All rows are made from the same 8 directions, up to rounding. Whole rows:
0.56	-2.18	1.47	-0.85	1.18	-1.01	-0.86	-1.19	1.37	3.27	0.11	-1.98	2.50	-0.05
-2.49	1.49	-1.14	0.40	-0.55	0.24	0.51	1.31	-1.89	-1.49	-0.52	1.04	1.24	0.22
1.25	1.30	-1.49	4.70	-1.68	1.02	-0.17	-1.71	-0.31	0.52	2.02	1.95	-4.10	-1.60
-2.46	-1.02	-1.98	-0.68	1.48	0.16	0.98	-0.47	0.23	-1.02	-2.95	0.08	0.69	-0.53
-1.88	-0.03	-0.02	-0.30	1.99	-0.62	0.34	0.18	2.35	-2.93	0.36	-0.59	1.13	-0.11
0.49	-1.82	-1.56	1.49	-1.85	-0.08	1.48	-0.73	1.86	1.02	-3.56	2.00	-0.48	-1.43
-0.01	3.18	-1.02	2.19	0.07	0.46	-0.34	-0.73	-3.93	0.78	0.05	1.29	2.60	-0.72
-0.49	-1.37	0.97	1.04	1.26	-3.94	2.79	-1.29	3.18	-0.50	-2.51	1.40	4.89	-2.02
0.07	-0.51	1.45	0.03	3.12	-3.24	1.76	-1.57	3.00	-1.86	-0.57	-0.04	3.45	-1.38
4.97	2.89	-1.21	-2.79	0.95	3.17	-0.74	-0.67	-4.80	-0.76	-2.49	0.27	-3.13	0.80

Rows cut short, each followed by the rest of it:
2.08	0.49	0.88	-1.99	1.50	0.47	-0.95	-0.44	-0.84	0.63	-0.41	-1.29 -> 1.30	0.60
-2.63	0.96	-0.84	0.28	-1.46	0.17	0.60	1.82	-1.85	-1.32	0.29	1.04 -> -0.45	0.56
-3.52	-1.36	-1.33	-3.59	2.86	0.09	0.75	-0.08	-3.01	-0.78	-1.28	-1.78 -> -2.18	0.93
1.17	0.64	-0.46	2.39	-1.05	-1.68	2.22	-1.59	-2.27	0.98	-0.83	2.66 -> -1.44	-1.72
-1.59	-1.45	0.68	-0.91	1.30	-0.72	-0.35	0.25	2.61	-0.23	0.02	-1.45 -> 2.52	0.23
1.97	-0.50	0.64	3.05	-1.89	0.33	-1.15	-0.36	4.59	1.18	0.84	0.53 -> 1.71	-0.92
-3.95	-3.51	1.68	-0.39	1.77	-5.13	2.48	-1.22	0.21	2.93	-0.50	-0.76 -> 4.20	-1.05
-2.07	-1.58	-0.96	0.49	1.26	0.01	0.08	-1.12	0.75	0.01	0.93	-0.92 -> -2.73	-0.41
-1.59	-0.42	-1.63	2.55	-2.18	1.50	-0.81	0.41	1.08	0.88	0.33	0.69 -> -0.82	-0.35
0.13	-1.69	1.49	1.44	-1.73	-3.36	1.98	-0.95	-1.35	3.81	0.17	1.29 -> 0.52	-1.09
0.97	-1.74	-2.53	-0.90	0.47	-0.97	4.08	-2.16	-1.90	-0.91	-5.43	2.66 -> -5.44	-1.76
-1.35	-2.69	-0.65	1.32	-0.41	0.06	0.41	0.41	7.85	-2.87	-0.67	0.15 -> -0.73	-0.79
1.54	-1.30	1.48	2.61	-0.18	-0.84	-0.86	-1.40	4.51	1.10	2.88	-0.60 -> -0.49	-0.98
2.59	4.00	-0.95	2.69	-2.82	1.88	-0.47	1.04	-1.33	-1.36	-0.50	2.93 -> 1.09	-0.35
1.05	-0.29	0.32	0.69	-0.15	-0.82	0.58	-0.73	0.68	0.63	-0.71	0.63 -> 0.81	-0.73
0.37	-1.89	1.68	-3.49	-1.13	0.19	-0.68	1.81	-0.54	1.48	0.79	-1.80 -> -1.94	2.05
-1.23	1.11	1.60	-0.11	2.63	-1.42	-0.35	-0.52	-0.96	-1.43	4.51	-1.62 -> -0.98	0.39
-0.55	0.00	-0.18	-0.62	-1.90	1.11	-0.65	1.96	0.36	-0.01	-0.69	0.14 -> 1.03	0.95
-2.94	1.52	-0.30	-1.72	2.15	0.54	-0.62	1.33	-1.20	-2.89	1.02	-1.31 -> 1.41	1.18
0.31	2.30	3.13	0.12	-2.76	0.78	-3.01	3.75	0.73	-0.14	5.43	-1.24 -> 2.77	2.44
4.23	0.21	-1.95	0.69	1.17	0.55	1.15	-3.70	-2.04	2.23	-5.01	1.70 -> -0.23	-2.18
0.03	-0.74	-1.19	-2.44	3.46	-0.10	1.13	-1.70	-0.69	-1.28	-3.16	-0.67 -> -0.52	-0.47
-4.18	-3.18	-0.50	1.90	-0.21	-2.91	2.17	-1.20	0.33	2.10	0.25	0.48 -> -0.97	-1.40
3.26	-2.15	3.00	-1.77	0.75	-0.11	-2.25	-0.46	3.93	2.65	1.47	-2.96 -> 1.90	0.82
1.14	-0.96	1.14	-1.35	-2.71	0.81	-0.66	2.06	0.77	0.48	1.11	-0.33 -> -2.65	1.48
0.06	1.40	-0.25	0.58	0.96	-0.31	0.71	-0.55	-1.21	-2.02	1.29	0.59 -> -2.40	-0.33
-0.39	1.08	0.39	-1.14	-0.95	0.25	0.13	2.17	0.05	-2.07	-0.29	0.47 -> 1.17	0.98
-1.73	1.02	-1.00	3.37	-2.24	-0.83	1.29	0.67	0.48	-0.79	-0.54	2.72 -> 1.85	-1.19
-0.88	-1.83	0.43	-2.60	1.66	-0.18	0.09	0.37	2.09	-1.42	-0.36	-1.68 -> -0.92	0.75
1.43	0.50	0.86	0.19	-1.16	0.60	-1.20	0.72	0.76	1.02	0.36	-0.19 -> 2.09	0.44
-0.29	-2.04	-1.17	-0.96	-0.42	0.33	0.67	-0.59	-0.80	1.85	-2.53	0.05 -> -1.63	-0.19
0.30	-1.66	-0.76	-0.45	-0.91	3.09	-2.33	0.84	3.88	-0.40	0.88	-1.68 -> -3.20	1.01
-0.51	0.65	-1.76	-0.63	0.46	0.71	0.45	-0.47	-3.09	0.96	-3.37	0.70 -> 1.93	-0.31
-1.62	-0.05	-0.74	-0.65	1.38	-0.06	0.59	-0.16	-0.55	-1.73	0.20	-0.30 -> -1.85	0.06
0.07	0.41	-1.28	0.78	2.81	-0.45	0.84	-2.31	0.39	-0.94	-2.13	0.39 -> 1.69	-1.59
-3.64	-1.13	1.85	-1.06	3.31	-3.84	1.53	-0.61	-0.25	-0.85	2.50	-1.57 -> 1.26	-0.09
-1.70	1.16	-1.97	-1.74	-3.93	2.80	-0.44	3.59	-4.62	0.67	-2.66	1.26 -> -0.04	1.94
2.92	2.67	-0.24	0.52	1.99	0.44	0.60	-1.15	0.69	-4.42	0.48	1.02 -> -2.50	-0.75
-0.43	-1.28	4.20	-4.60	0.50	-2.61	-0.14	2.09	-1.62	1.46	2.67	-2.69 -> 1.50	2.44
-1.06	-0.90	1.18	1.03	-2.64	-1.68	0.64	1.15	-0.22	2.21	0.77	0.83 -> 1.48	0.06
3.59	0.84	0.29	-0.72	4.20	0.91	-1.47	-3.26	0.01	0.22	0.54	-1.98 -> -0.58	-0.60
-2.58	-4.01	2.81	0.72	-2.19	-4.59	1.84	0.49	1.45	3.95	1.86	-0.10 -> 1.20	-0.29
1.40	-0.51	0.10	2.23	3.37	-2.73	2.44	-3.79	2.90	-2.38	0.36	0.96 -> -2.40	-2.72
-1.78	-0.34	-0.87	1.42	0.90	-0.25	0.16	-0.72	1.38	-0.61	0.06	0.03 -> 0.73	-0.80
-0.19	-2.18	-0.48	1.58	-2.60	4.54	-5.07	1.66	7.38	1.85	2.00	-2.69 -> 1.02	1.24
-4.52	-0.63	-2.34	0.79	0.19	-0.99	2.63	0.70	1.10	-3.49	-2.55	1.88 -> 0.02	-0.95
4.79	0.33	1.83	3.01	-3.81	-2.09	1.80	-0.34	1.86	1.18	-0.34	3.43 -> -0.06	-1.54
-1.80	-0.77	2.22	-3.90	1.63	-4.17	3.13	0.83	-3.59	-0.71	-0.47	-0.18 -> 0.58	0.77
0.41	0.34	0.60	1.27	-2.30	-0.27	-0.62	0.79	-0.24	2.95	-1.03	0.81 -> 5.17	-0.13
1.85	1.87	-0.69	-0.02	0.97	-0.30	1.40	-0.88	-1.48	-1.68	-2.52	1.71 -> 0.89	-0.91
